Each new row is followed by what is left after taking away its nearest point in the smallest flat space through zero that holds the last named rows.
In the rows, 100 means zero.

Q_933 (3 x 11):
113 87 96 120 98 66 100 101 98 89 86

115 110 93 148 89 77 130 94 51 94 78

107 116 118 125 123 76 125 105 70 93 84
New rows:
109 93 90 98 108 90 90 112 89 75 86 -> 103 99 90 91 106 107 91 110 87 81 92
94 98 115 95 76 113 109 92 96 94 113 -> 97 94 120 97 85 98 108 95 100 89 109
132 107 91 75 95 80 128 91 98 113 96 -> 129 107 91 68 95 86 125 91 103 115 100
130 110 118 96 136 97 86 51 69 65 86 -> 127 101 104 86 118 112 74 46 81 70 94
104 94 123 107 112 133 126 60 94 82 104 -> 109 79 117 107 107 118 115 61 108 77 102
96 103 71 136 124 104 127 135 107 77 82 -> 90 100 67 120 118 120 117 134 120 82 92

Q_850 (3 x 11):
77 79 102 91 76 117 108 80 96 54 133

72 72 129 101 87 123 122 126 109 81 99

94 105 71 119 138 106 131 128 135 76 119
New rows:
114 96 108 83 99 68 90 98 118 89 82 -> 109 92 108 84 99 72 95 100 121 81 87
77 56 106 97 75 73 117 103 115 109 74 -> 88 70 82 99 87 64 112 90 117 106 85
90 89 92 101 95 103 126 104 103 87 86 -> 99 96 88 99 94 96 116 94 96 97 83
97 75 117 114 105 90 110 140 104 140 97 -> 100 80 97 107 97 86 101 107 95 118 123

Q_129 (3 x 11):
105 117 83 55 72 104 102 122 87 104 92

128 92 54 74 88 96 93 67 104 55 121

132 77 92 108 96 95 87 85 88 69 93
New rows:
113 125 101 100 98 129 71 70 85 97 108 -> 107 128 109 103 100 130 73 77 84 107 104
73 112 79 94 91 109 127 110 74 111 97 -> 84 97 82 113 99 106 121 97 73 97 97
110 114 79 74 124 93 71 92 89 84 127 -> 103 112 102 90 129 94 71 107 83 101 113

Q_267 (3 x 11):
64 53 121 115 91 119 89 84 99 60 105

89 72 133 138 114 120 82 82 80 89 81

62 62 163 94 140 111 95 79 109 72 87
New rows:
128 106 108 102 98 113 93 76 113 71 93 -> 131 111 103 97 97 110 96 79 116 74 95
81 91 114 90 71 88 108 106 85 128 128 -> 84 92 123 96 81 89 105 103 80 133 120
101 105 103 77 82 92 128 120 78 88 111 -> 103 101 115 92 91 98 122 115 69 91 101

Q_678 (3 x 11):
85 73 94 79 134 98 111 93 105 111 81

98 59 101 95 98 125 130 75 128 81 70

114 145 61 77 86 102 87 53 89 87 90
New rows:
113 97 88 72 78 76 111 60 126 121 67 -> 112 98 108 91 75 67 104 93 120 130 88
82 102 100 91 114 99 110 113 98 117 119 -> 89 106 97 94 98 108 114 100 104 104 115
114 117 99 123 111 134 102 67 109 121 99 -> 109 112 106 126 120 128 100 81 106 130 104
133 120 103 116 110 136 77 98 108 82 123 -> 123 103 102 105 133 132 82 99 109 92 114
78 128 89 107 99 115 118 116 128 82 101 -> 74 128 87 102 109 110 116 119 124 89 101
96 83 98 91 134 112 80 138 73 78 97 -> 106 92 92 94 114 122 82 122 77 64 94

Q_78 (3 x 11):
60 91 87 118 113 96 85 84 86 100 122

117 117 46 93 125 71 78 105 86 89 112

83 115 90 110 101 111 114 63 119 96 128
New rows:
122 79 112 113 108 106 72 76 102 105 117 -> 130 81 113 109 107 105 73 80 103 105 113
104 76 108 84 77 84 115 130 83 124 99 -> 98 89 91 88 82 86 120 107 93 119 119
113 90 81 81 124 93 81 130 100 103 77 -> 93 93 93 91 116 110 97 104 116 104 92
86 70 99 71 130 100 71 71 106 102 77 -> 98 78 101 66 125 104 81 68 117 101 76
81 93 72 127 86 123 120 103 113 77 105 -> 94 89 74 120 86 117 114 120 106 78 92
84 77 109 98 74 128 88 100 71 123 96 -> 106 98 85 90 79 122 93 93 82 116 104

Q_465 (3 x 11):
101 107 137 91 60 63 89 79 105 77 93

95 100 109 83 97 93 71 102 75 106 107

104 100 122 85 114 94 115 68 100 87 88
New rows:
79 130 74 98 122 91 111 101 113 83 86 -> 77 131 79 92 113 84 96 104 104 84 90
69 125 97 106 125 88 84 78 90 102 111 -> 70 126 92 118 115 87 92 84 104 99 110
122 134 106 105 104 92 119 113 98 84 79 -> 119 133 102 100 107 95 106 120 86 91 84
98 88 116 77 101 99 115 87 95 119 132 -> 98 89 109 88 91 99 118 96 105 119 133

Q_92 (3 x 11):
120 102 161 109 99 95 120 91 111 75 122

66 114 108 111 78 153 64 86 67 151 102

125 61 85 84 70 122 93 100 70 86 119
New rows:
126 72 82 118 105 123 100 99 130 100 79 -> 120 81 97 124 106 128 99 95 131 106 80
115 77 118 109 78 78 96 70 126 93 127 -> 98 85 94 109 83 80 85 73 124 112 113
93 108 83 120 130 74 104 115 105 120 72 -> 110 90 104 117 109 94 102 108 87 111 93
130 108 79 106 81 115 77 126 71 115 129 -> 126 125 93 113 100 94 89 127 93 110 122
74 79 95 75 122 120 73 90 108 96 107 -> 79 81 106 77 126 112 81 90 116 88 109

Q_797 (3 x 11):
93 76 125 81 102 120 102 122 97 99 94

120 128 119 85 101 159 77 103 109 94 147

95 94 105 65 91 81 103 110 84 103 128
New rows:
94 121 107 78 70 76 82 90 96 105 104 -> 94 114 114 91 76 95 81 93 104 103 84
77 108 141 106 60 107 111 119 102 124 98 -> 81 121 128 118 59 98 110 107 104 124 100
102 127 101 96 98 73 95 117 100 99 83 -> 104 126 109 94 100 89 92 121 103 97 85
114 121 108 117 134 97 104 70 105 99 82 -> 108 109 119 91 130 92 107 83 95 100 95
133 93 106 112 115 101 130 137 101 82 92 -> 136 104 98 110 112 92 128 130 99 83 106
115 96 92 87 73 109 55 103 98 94 84 -> 113 94 88 88 72 99 58 102 96 95 80

Q_835 (3 x 11):
89 84 90 91 125 97 100 75 84 120 93

85 106 85 124 80 87 121 113 109 54 101

114 116 98 160 126 73 98 71 108 107 76
New rows:
97 109 119 97 82 107 79 115 109 117 89 -> 81 101 104 102 89 98 90 104 102 108 85
74 98 70 79 75 85 96 100 114 122 92 -> 86 108 77 93 75 82 91 100 121 125 89
102 84 105 109 95 94 90 110 73 106 124 -> 103 86 104 117 95 91 91 109 75 103 122
78 102 92 123 75 94 86 73 107 108 71 -> 80 100 98 103 66 105 82 84 107 111 79

Q_17 (3 x 11):
105 117 62 128 112 106 122 82 163 87 78

77 104 64 139 103 102 122 78 100 91 91

102 96 42 103 114 128 95 87 136 82 84
New rows:
107 72 81 129 128 128 90 74 116 98 75 -> 111 74 119 121 120 112 89 85 99 109 85
122 86 91 109 112 114 111 102 116 70 110 -> 117 85 106 110 107 106 113 105 97 75 116
100 75 116 115 92 129 103 75 110 88 78 -> 102 74 127 110 90 126 101 79 104 91 81
120 126 73 82 109 126 125 126 87 79 96 -> 117 131 90 89 105 115 133 127 79 84 99
84 131 125 123 106 130 111 97 125 90 94 -> 82 119 123 107 105 139 95 102 102 90 100

Q_576 (3 x 11):
133 112 78 108 80 116 96 128 78 103 79

86 90 95 98 87 93 94 137 61 128 119

93 106 84 87 92 88 81 102 93 103 107
New rows:
144 76 64 91 102 113 96 104 108 104 109 -> 126 66 78 90 111 107 101 98 112 108 122
112 113 137 100 114 120 111 132 102 99 99 -> 103 121 122 84 110 106 91 121 107 95 105
56 91 100 107 100 117 96 139 104 111 98 -> 68 102 92 105 101 120 91 123 121 96 85
110 90 90 97 101 117 96 101 97 101 102 -> 104 88 93 95 104 114 96 96 100 101 106
86 91 81 95 99 94 99 82 106 99 92 -> 91 87 85 102 98 101 107 93 98 104 90

Q_650 (3 x 11):
90 112 100 63 106 106 115 130 96 130 86

97 67 83 103 87 118 113 121 93 96 92

84 114 83 74 110 101 104 134 114 75 122
New rows:
91 112 68 103 101 115 81 97 80 57 130 -> 96 114 83 96 99 117 87 91 67 98 104
114 98 119 108 73 112 123 106 116 106 105 -> 112 107 120 104 77 108 120 106 120 101 111
85 120 89 140 102 86 104 108 106 116 84 -> 82 118 84 137 102 88 106 116 108 110 87
77 86 135 121 124 99 89 89 115 92 76 -> 71 86 128 109 125 103 95 106 117 90 78

Q_718 (3 x 11):
124 62 100 117 67 75 58 106 163 94 108

118 95 84 74 97 87 77 74 121 80 118

125 82 117 122 120 95 99 123 107 81 128
New rows:
102 74 125 72 79 106 77 93 130 73 88 -> 93 86 133 77 95 118 98 102 103 78 85
127 94 77 111 79 117 128 130 74 79 111 -> 122 95 68 101 65 113 119 118 84 84 103
119 74 88 78 82 71 130 69 125 96 78 -> 117 77 101 93 98 79 147 87 107 97 81
79 87 74 73 83 91 78 110 79 118 89 -> 92 80 84 85 99 91 82 124 77 107 105
78 88 76 80 91 77 107 127 89 130 111 -> 87 85 78 80 99 75 105 128 91 121 122
75 101 130 127 90 127 80 125 92 76 100 -> 76 108 116 104 88 124 72 103 94 69 103

Q_320 (3 x 11):
74 109 64 86 152 81 117 75 91 65 156

99 127 88 101 163 102 139 106 117 84 106

89 77 115 104 148 75 116 78 101 92 122
New rows:
81 99 102 89 78 100 95 105 103 86 118 -> 86 100 113 95 92 101 105 110 111 90 107
94 90 98 96 121 100 108 74 104 94 95 -> 98 96 94 95 101 108 101 81 103 98 87
95 73 99 114 96 99 107 105 98 98 110 -> 97 85 92 113 95 106 110 112 101 97 106
113 106 117 94 103 113 102 107 96 88 82 -> 106 101 111 90 102 107 97 99 90 83 95
144 77 122 114 73 108 91 100 106 97 90 -> 135 92 100 107 96 106 102 95 105 80 111
76 119 103 74 110 118 71 105 95 94 95 -> 78 109 117 79 117 113 73 102 97 99 91

Q_798 (3 x 11):
64 145 76 99 80 137 151 79 93 89 104

101 101 47 72 96 120 117 85 122 85 61

100 119 90 86 85 128 126 74 141 68 107
New rows:
144 73 77 110 114 120 94 98 111 93 95 -> 127 90 88 123 109 124 106 99 91 100 110
69 133 110 127 90 143 78 107 119 114 104 -> 82 115 101 119 98 133 63 113 123 117 88
102 97 111 98 96 134 102 107 111 93 136 -> 102 88 94 94 102 127 96 115 97 104 116
71 110 111 100 115 98 91 101 89 112 86 -> 80 107 112 94 113 101 90 95 108 101 88

Q_790 (3 x 11):
92 84 112 94 89 103 109 110 97 74 94

108 106 122 85 111 93 54 146 121 102 100

69 111 93 107 73 55 110 82 108 75 98
New rows:
105 90 104 110 103 88 98 85 84 97 84 -> 108 91 107 108 106 89 90 92 87 99 84
105 96 109 90 76 95 104 101 117 115 90 -> 107 95 107 91 78 100 107 98 114 118 90
66 109 93 57 57 90 92 89 72 102 106 -> 81 107 94 55 71 109 85 96 70 118 108

Q_395 (3 x 11):
79 99 87 112 104 129 117 97 92 108 71

83 109 95 113 97 92 132 94 108 116 98

64 71 69 84 141 125 126 124 76 119 89
New rows:
65 105 103 144 119 135 103 86 74 144 100 -> 90 105 117 130 114 111 77 89 80 131 126
119 100 99 107 101 104 127 56 103 110 110 -> 123 89 96 96 111 111 113 64 94 104 111
91 101 141 102 99 85 132 104 68 94 82 -> 98 97 143 96 100 87 120 107 65 88 84
94 117 93 115 116 77 91 101 97 78 112 -> 89 115 89 118 118 88 92 101 93 79 102
90 108 99 100 103 73 99 115 136 99 104 -> 89 103 95 100 106 94 90 116 127 94 88

Q_429 (3 x 11):
92 100 85 107 71 97 76 88 93 82 49

112 103 97 118 91 121 96 111 124 125 143

99 125 54 127 111 110 123 70 140 116 114
New rows:
119 63 114 125 101 123 91 118 83 90 85 -> 116 73 99 128 118 120 110 104 93 92 88
90 116 103 152 102 92 124 128 101 110 62 -> 93 111 115 146 106 92 125 138 97 113 75
118 82 88 106 93 86 93 92 90 123 104 -> 116 82 89 102 99 82 97 90 87 120 101

Q_518 (3 x 11):
127 110 80 83 107 54 111 130 149 106 102

134 110 79 97 113 89 74 91 131 126 110

115 145 83 145 114 111 101 104 86 120 104
New rows:
94 123 75 103 109 106 99 95 115 89 98 -> 86 111 82 95 105 109 99 91 112 83 96
99 100 79 109 100 99 66 101 113 95 96 -> 88 99 85 110 96 99 79 109 105 85 92
88 69 105 105 107 56 102 123 99 107 77 -> 92 77 102 119 112 74 87 107 87 118 81

Q_432 (3 x 11):
106 101 122 92 132 121 86 90 104 71 78

94 72 127 105 123 140 113 70 113 65 111

97 105 137 106 88 122 104 92 103 120 114
New rows:
115 126 72 128 86 77 81 72 117 94 72 -> 111 118 90 133 83 94 90 61 122 95 85
98 129 101 91 75 96 116 127 125 96 104 -> 98 121 102 90 87 104 117 120 128 80 102
103 127 119 74 101 85 77 97 82 118 99 -> 96 102 104 80 104 89 94 85 88 99 114
123 86 95 86 92 88 109 91 95 120 111 -> 125 87 102 83 103 94 103 88 96 110 102

Q_46 (3 x 11):
89 77 112 118 71 100 83 148 106 113 104

127 122 108 75 89 103 77 62 97 113 99

125 100 97 108 104 95 129 115 88 108 112
New rows:
89 83 94 91 83 106 85 63 88 111 113 -> 89 76 90 102 89 103 104 80 85 109 118
132 122 99 85 105 110 104 114 88 85 107 -> 109 114 99 89 104 112 92 119 96 77 100
124 98 114 102 100 104 107 106 100 111 104 -> 104 96 111 101 107 106 101 100 106 100 97

Q_214 (3 x 11):
94 76 92 141 95 94 100 111 115 94 102

53 100 89 90 113 91 121 114 96 110 108

91 126 43 75 104 106 91 76 62 99 103
New rows:
81 90 90 115 93 71 81 109 93 85 99 -> 92 100 107 96 94 75 80 105 91 88 96
105 75 91 105 124 85 117 78 93 81 116 -> 110 79 103 96 125 86 118 78 94 83 115
95 90 123 100 84 76 120 128 105 100 125 -> 109 101 100 95 80 82 107 112 90 95 123
93 125 112 98 122 99 79 73 86 121 127 -> 92 112 115 119 119 96 79 80 96 118 127
107 87 128 109 122 84 85 94 107 89 104 -> 97 94 108 101 125 84 85 89 95 90 106

Q_437 (3 x 11):
80 92 94 67 75 46 118 79 115 94 88

98 116 88 96 119 114 101 111 138 117 90

92 90 111 100 109 110 98 112 88 113 112
New rows:
102 107 107 98 72 131 100 70 77 116 81 -> 94 107 106 89 77 128 104 74 89 126 79
86 122 92 112 116 101 123 131 83 113 103 -> 91 124 88 111 104 89 125 120 82 100 97
83 78 71 90 107 106 83 128 83 98 114 -> 91 87 62 92 101 100 84 119 93 87 104
81 98 116 98 87 69 111 111 107 82 98 -> 91 106 115 112 99 92 104 119 108 84 99
137 128 98 107 116 123 93 92 102 67 122 -> 110 111 106 81 114 99 104 95 105 84 128

Q_114 (3 x 11):
57 91 91 141 122 106 95 81 99 91 74

113 93 96 117 133 147 75 98 105 84 119

97 48 94 149 97 90 100 108 96 100 133
New rows:
128 109 121 87 83 79 95 121 119 82 91 -> 112 101 116 110 97 88 89 113 119 76 85
120 100 120 118 82 81 73 90 99 129 74 -> 125 101 119 119 90 94 66 90 101 125 78
118 116 70 122 79 111 70 109 123 73 78 -> 119 112 71 120 67 96 77 113 121 78 80
81 115 127 107 84 122 78 105 121 118 121 -> 75 114 127 108 79 113 83 104 120 121 116
105 102 126 80 108 96 94 77 80 116 87 -> 106 88 124 94 110 97 92 79 79 115 97
116 70 101 92 108 91 109 126 108 117 94 -> 106 81 100 92 118 100 105 118 109 113 80

Q_552 (3 x 11):
127 74 79 100 128 130 106 83 47 98 106

105 109 116 116 124 120 93 69 80 95 93

52 95 102 97 144 106 105 74 90 97 107
New rows:
61 125 97 106 101 104 104 108 108 117 87 -> 89 117 88 107 96 113 105 111 91 117 87
116 81 99 97 86 120 97 105 87 98 100 -> 94 89 108 97 91 113 96 101 101 97 99
144 132 95 109 56 81 110 105 105 65 77 -> 100 116 84 98 95 84 120 90 92 64 89
97 95 113 56 108 73 92 94 62 93 92 -> 103 104 121 60 98 70 88 96 71 93 87

Q_84 (3 x 11):
97 89 81 96 102 72 119 110 106 99 110

89 99 85 88 75 138 90 97 81 104 97

135 103 109 99 68 113 88 101 114 89 108
New rows:
103 100 83 90 97 103 64 108 126 135 121 -> 97 102 87 93 109 99 65 106 125 137 118
96 104 103 94 98 110 106 81 89 105 81 -> 105 101 101 94 95 97 112 85 98 101 87
64 115 87 109 87 102 136 103 105 136 83 -> 90 121 105 115 78 103 127 102 119 128 86
118 119 86 80 89 125 74 95 121 99 87 -> 104 115 80 82 111 101 88 98 121 103 87
95 107 78 105 94 83 93 82 85 102 107 -> 102 111 88 109 95 86 88 80 89 100 105
97 115 82 92 129 71 110 134 126 109 96 -> 102 121 88 89 110 106 92 127 117 109 91

Q_309 (3 x 11):
95 98 118 84 126 106 82 103 120 96 120

111 100 137 105 124 107 102 99 87 96 94

115 109 98 90 95 88 131 90 104 89 118
New rows:
97 88 89 115 125 81 118 81 77 95 99 -> 88 85 83 110 127 84 103 85 88 97 104
118 113 77 106 110 87 123 95 113 118 116 -> 112 107 88 114 119 96 104 101 107 124 103
110 92 96 105 76 75 99 106 73 85 103 -> 105 89 105 98 90 80 84 109 84 85 111
90 71 118 102 107 110 78 117 81 106 117 -> 97 77 104 100 92 100 100 111 81 102 123
118 126 105 95 113 85 74 92 78 82 130 -> 112 124 92 103 100 86 69 95 72 88 118
93 106 101 126 105 120 70 85 80 103 102 -> 100 112 94 116 100 111 88 79 88 96 118

Q_15 (3 x 11):
46 118 116 104 70 97 134 108 67 85 104

37 89 79 81 79 112 39 87 66 88 117

71 65 93 93 92 96 97 91 98 90 87
New rows:
97 84 133 93 130 125 98 111 73 111 83 -> 98 87 133 93 130 126 96 111 72 112 85
76 118 82 80 103 101 129 114 90 127 80 -> 88 112 74 77 111 103 111 110 97 131 81
101 103 61 108 126 105 138 100 95 95 81 -> 95 110 55 104 124 110 117 98 87 96 91
92 103 105 81 77 115 122 110 107 97 99 -> 103 100 99 78 84 118 105 107 112 101 101

Q_762 (3 x 11):
81 111 146 119 90 97 115 97 106 83 94

92 82 123 103 79 86 127 83 88 64 135

82 130 131 98 126 119 141 107 115 91 104
New rows:
123 76 99 95 112 127 77 125 107 79 110 -> 117 80 113 102 109 126 80 125 109 75 106
114 93 74 98 108 108 101 74 123 101 107 -> 106 98 94 109 101 106 101 73 126 97 99
86 112 113 85 89 97 115 114 101 121 98 -> 91 103 104 83 83 92 109 111 96 120 102
87 109 122 117 109 125 93 119 100 125 101 -> 94 92 109 111 100 117 93 111 90 117 119
90 92 111 73 74 73 110 115 102 120 80 -> 91 94 106 66 81 77 119 116 102 119 87
101 130 117 109 104 73 93 108 85 94 123 -> 106 129 104 104 108 75 87 110 85 102 120

Q_982 (3 x 11):
106 127 120 81 125 51 102 100 107 116 89

101 81 111 117 98 117 97 125 74 95 105

110 89 105 111 103 78 111 103 78 114 75
New rows:
58 114 93 134 103 103 97 105 93 127 129 -> 61 115 89 133 103 93 102 97 94 132 120
124 92 113 118 122 124 106 113 93 91 103 -> 124 102 104 109 121 114 109 95 109 95 97
98 102 88 74 108 85 95 114 98 76 97 -> 99 93 82 80 102 91 98 112 93 76 92
